The rows of a group lie close to one hidden flat surface of 5 dimensions, which passes through zero. Surfaces can cross.
In the rows, zero is written as 128.
Some rows, each with its group after it:
[130 135 117 147 112 135 117 170 117 134 130 170 217 141]  q_250
[134 122 126 164 100  81 116 107 103  94 112 176 159 154]  q_619
[117 135 112 181 181  97 111 128 118 157 137 122 177 112]  q_708
[132 132 126 148 124 105 116 117 120 120 126 156 162 131]  q_619
[150 121  92 177 157 109  89 121 112 131 175 128  93  79]  q_708
[108 144  97 147 146 115 127 175 113 148 132 116 150 147]  q_193
[132 114 129 107 129 156 138 128 138 133 140  99  73 107]  q_193
[ 99 151 101 163 167 104 129 184 106 165 132 102 162 149]  q_686
[153 109 124  89 101 204 137 178 132 135 161 105  75  95]  q_708
[152 120 128 178 147 103  95  71 128 128 145 168 177  78]  q_38
[142 106 187 114 136 171 142  77 158 149 116 141 190  80]  q_708
[ 89 144  95 119 154 113 148 183 116 145 123  63  61 177]  q_708
[132 135 139  96  93 171 136 171 131 133 124 148 179 135]  q_619
[126 187 178  73 140 151 152 132 134 158 119 115 167  94]  q_250
[142 123 149 122 105  95 136  86 114  93 121 126  53 130]  q_38
[133 112 146  95 108 134 144  93 141 104 121 111  49 131]  q_451
[105 146 118 128 123  82 134 132 115 108 108 121  99 178]  q_38
[139 100 155 101 115 165 155 130 130 129 130  97  72 113]  q_451
[142 166 167 110 134 134 128 107 130 141 125 149 192  88]  q_250
[129 112 172 128 174 120 133  75 147 144 125 100 107 106]  q_193
[ 93 158 105  89 118 146 145 200 131 141 116 104 132 183]  q_451
[126 143 134  76  50 136 141 157 127  86  99 166 139 190]  q_708
[124 125 182 106 136 107 140  74 147 116  99 127 120 152]  q_193
[131 137 128 122 102 140 119 145 130 123 120 169 197 140]  q_38
[ 96 128  80  71  84 172 124 167 175 106 106 140 137 206]  q_686
[ 96 158 111 165 165  75 118 158 111 148 112 129 193 175]  q_193
[138 128 132 145 129 149 121 160 119 147 137 150 204 111]  q_451
[145 122 137 120 116 108 118  58 142  95 123 147  88 113]  q_451
[188 110 174 174 121 101 116  75  83 115 158 158 116  43]  q_38
[143 106 134 130 153 173 128 135 136 159 154 106 124  74]  q_250
[128  96 133 117 134 195 159 194 124 165 145  76  97 109]  q_619
[157  87 135 127 125 185 123 122 140 141 153 130 126  73]  q_250
[150 148 168 172 116  53 123  81  81 103 118 171 153 115]  q_686
[134 131 146 127 110  80 130  69 123  86 112 143  73 142]  q_686
[117 101 114 179 127  91 136 151  89 122 122 121 114 158]  q_619
[140  71 138 153 119 170 154 177 103 148 144 103 110 106]  q_619
[139 132 145  98  70 119 127  95 136  82 106 181 137 154]  q_451
[ 84 145 129 144 197  89 138 152 123 165 112  71 128 170]  q_193
[ 95 128  68 136 150 118 106 133 155 128 124 117 127 168]  q_686
[134 137 155  92 131 145 144 104 141 131 127 103  85 106]  q_250
[139 127 137 109  92 146 123 127 136 111 123 162 160 133]  q_686
[ 72 145  70 153 192  80 117 126 147 147 114  85 103 178]  q_38

New rows, each followed by its group:
[ 85 145  80 137 157  96 142 173 114 141 125  66  58 174]  q_193
[140 112 134 156 158 164 128 172 117 176 151 117 183  83]  q_451
[130 125  86 141 125 109 122 114 120 110 144 117  58 116]  q_193
[120 115  98 100 100 132 110  89 170  88 116 153 107 166]  q_686
[122 143  33 165 101  95 110 160  96 102 153 141  83 139]  q_193
[124 144  87 142 118  97 115 158 108 110 139 128  89 160]  q_708
[147 111 126 138  94 149 114 144 126 120 131 179 196 126]  q_250
[141 105 127 169 135 131 123 141 110 140 138 138 162 106]  q_619
[126 141  40 142  93 148 121 209 100 124 156 132 113 130]  q_193
[141  84 144 123 116 169 152 141 125 137 141 100  80 104]  q_619
[141  89 139 129 133 207 149 189 122 172 154  96 138  81]  q_619
[126 148 143  61  85 170 143 153 148 116 114 132 132 153]  q_619
[146 129  91 189 157  53  87  69 110 100 154 139  64 107]  q_708
[160 116 160 147 124 104 129  90 100 113 141 134  84  88]  q_38
[112 154 130 127 122 132 143 205 101 149 120 126 188 155]  q_686
[129 123 135 128  73  98 136 127 111  87 100 163 128 180]  q_619
[154 160 184  87 117 168 135 110 142 145 130 151 193  71]  q_250
[177  79 139 154 121 183 103 107 139 135 163 167 174  49]  q_250
[145 142 162 189 157  50 122  88  76 128 134 139 135  96]  q_686
[127 117 120  81  88 158 131 118 160 100 117 141 106 155]  q_686
[ 90 174 104 112 120 105 133 190 119 131 103 128 170 202]  q_619
[147 144 174 183 165  63 137  97  71 140 137 112 105  81]  q_686
[130 141 126 100  70 147 132 176 120 108 115 170 178 165]  q_708
[143 146 123 126 106 127 102 109 141 113 128 184 198 118]  q_451
[119 122 113 130 121 137 131 163 122 129 126 126 136 150]  q_250
[125 138 117 139 109  89 111 103 130  97 113 172 159 160]  q_686
[133 122  69 179 161 100 108 114 114 134 162 110  70  90]  q_193
[126 140  61 143  96 137 117 191 103 120 149 145 130 133]  q_193
[146 124  77 116  52 132 120 123 118  70 141 165  64 127]  q_193
[152 128 162 163 142  98 125  97 100 131 139 139 138  81]  q_686
[152 118 135 149 104 103 108  76 128  97 127 182 154 116]  q_250
[149 110 129 122 120 186 114 133 149 143 147 151 181  88]  q_686
[151 112 152 123 127 170 136 144 120 146 151 119 129  79]  q_38
[132 133 176 102  95 107 131  88 138  95  93 169 164 165]  q_193
[110 115 110  91  53 134 145 175 126  84  99 143 100 220]  q_250
[103 176 107 132 111  81 114 154 116 114 102 165 199 192]  q_619
[118 115  97 187 183  84 108 107 120 141 144 105 102 116]  q_250
[123 140  95 202 182  56  92 101 108 135 143 133 142 116]  q_708
[135 147 151 124  79  88 147 150  78  93 114 139  95 166]  q_38
[113 124  69 152 155 138  93 137 160 142 139 145 187 133]  q_686
[121  84  87 152 102 118 121 143 123  98 126 133  83 177]  q_250
[115 127 136 103 124 114 155 128 119 116 119  75  20 152]  q_38
[113 155  86 150 107  48 108 125 103  84 116 152  95 192]  q_708
[115 156  72 137 108 113 114 217  98 122 140 133 131 176]  q_708
[134 138 165 145 148 108 152 138  89 148 135  99 103  98]  q_686
[105 158 126 113 105 116 151 192 102 127 107 124 152 187]  q_686
[150 144 194 124 104 125 160 158  77 133 124 129 142 106]  q_686
[154 109 158 105 103 133 136  74 135  97 129 131  59 106]  q_38
[155 115 123 154 122 116 107  73 129 109 144 159 122  84]  q_193
[113 134 116  87  84 157 135 170 142 115 111 144 155 177]  q_686
[ 90 164 117 143 126  50 124 136 111 107  89 146 159 218]  q_193
[100 136 103 109 143 167 144 213 129 166 130  87 142 152]  q_686
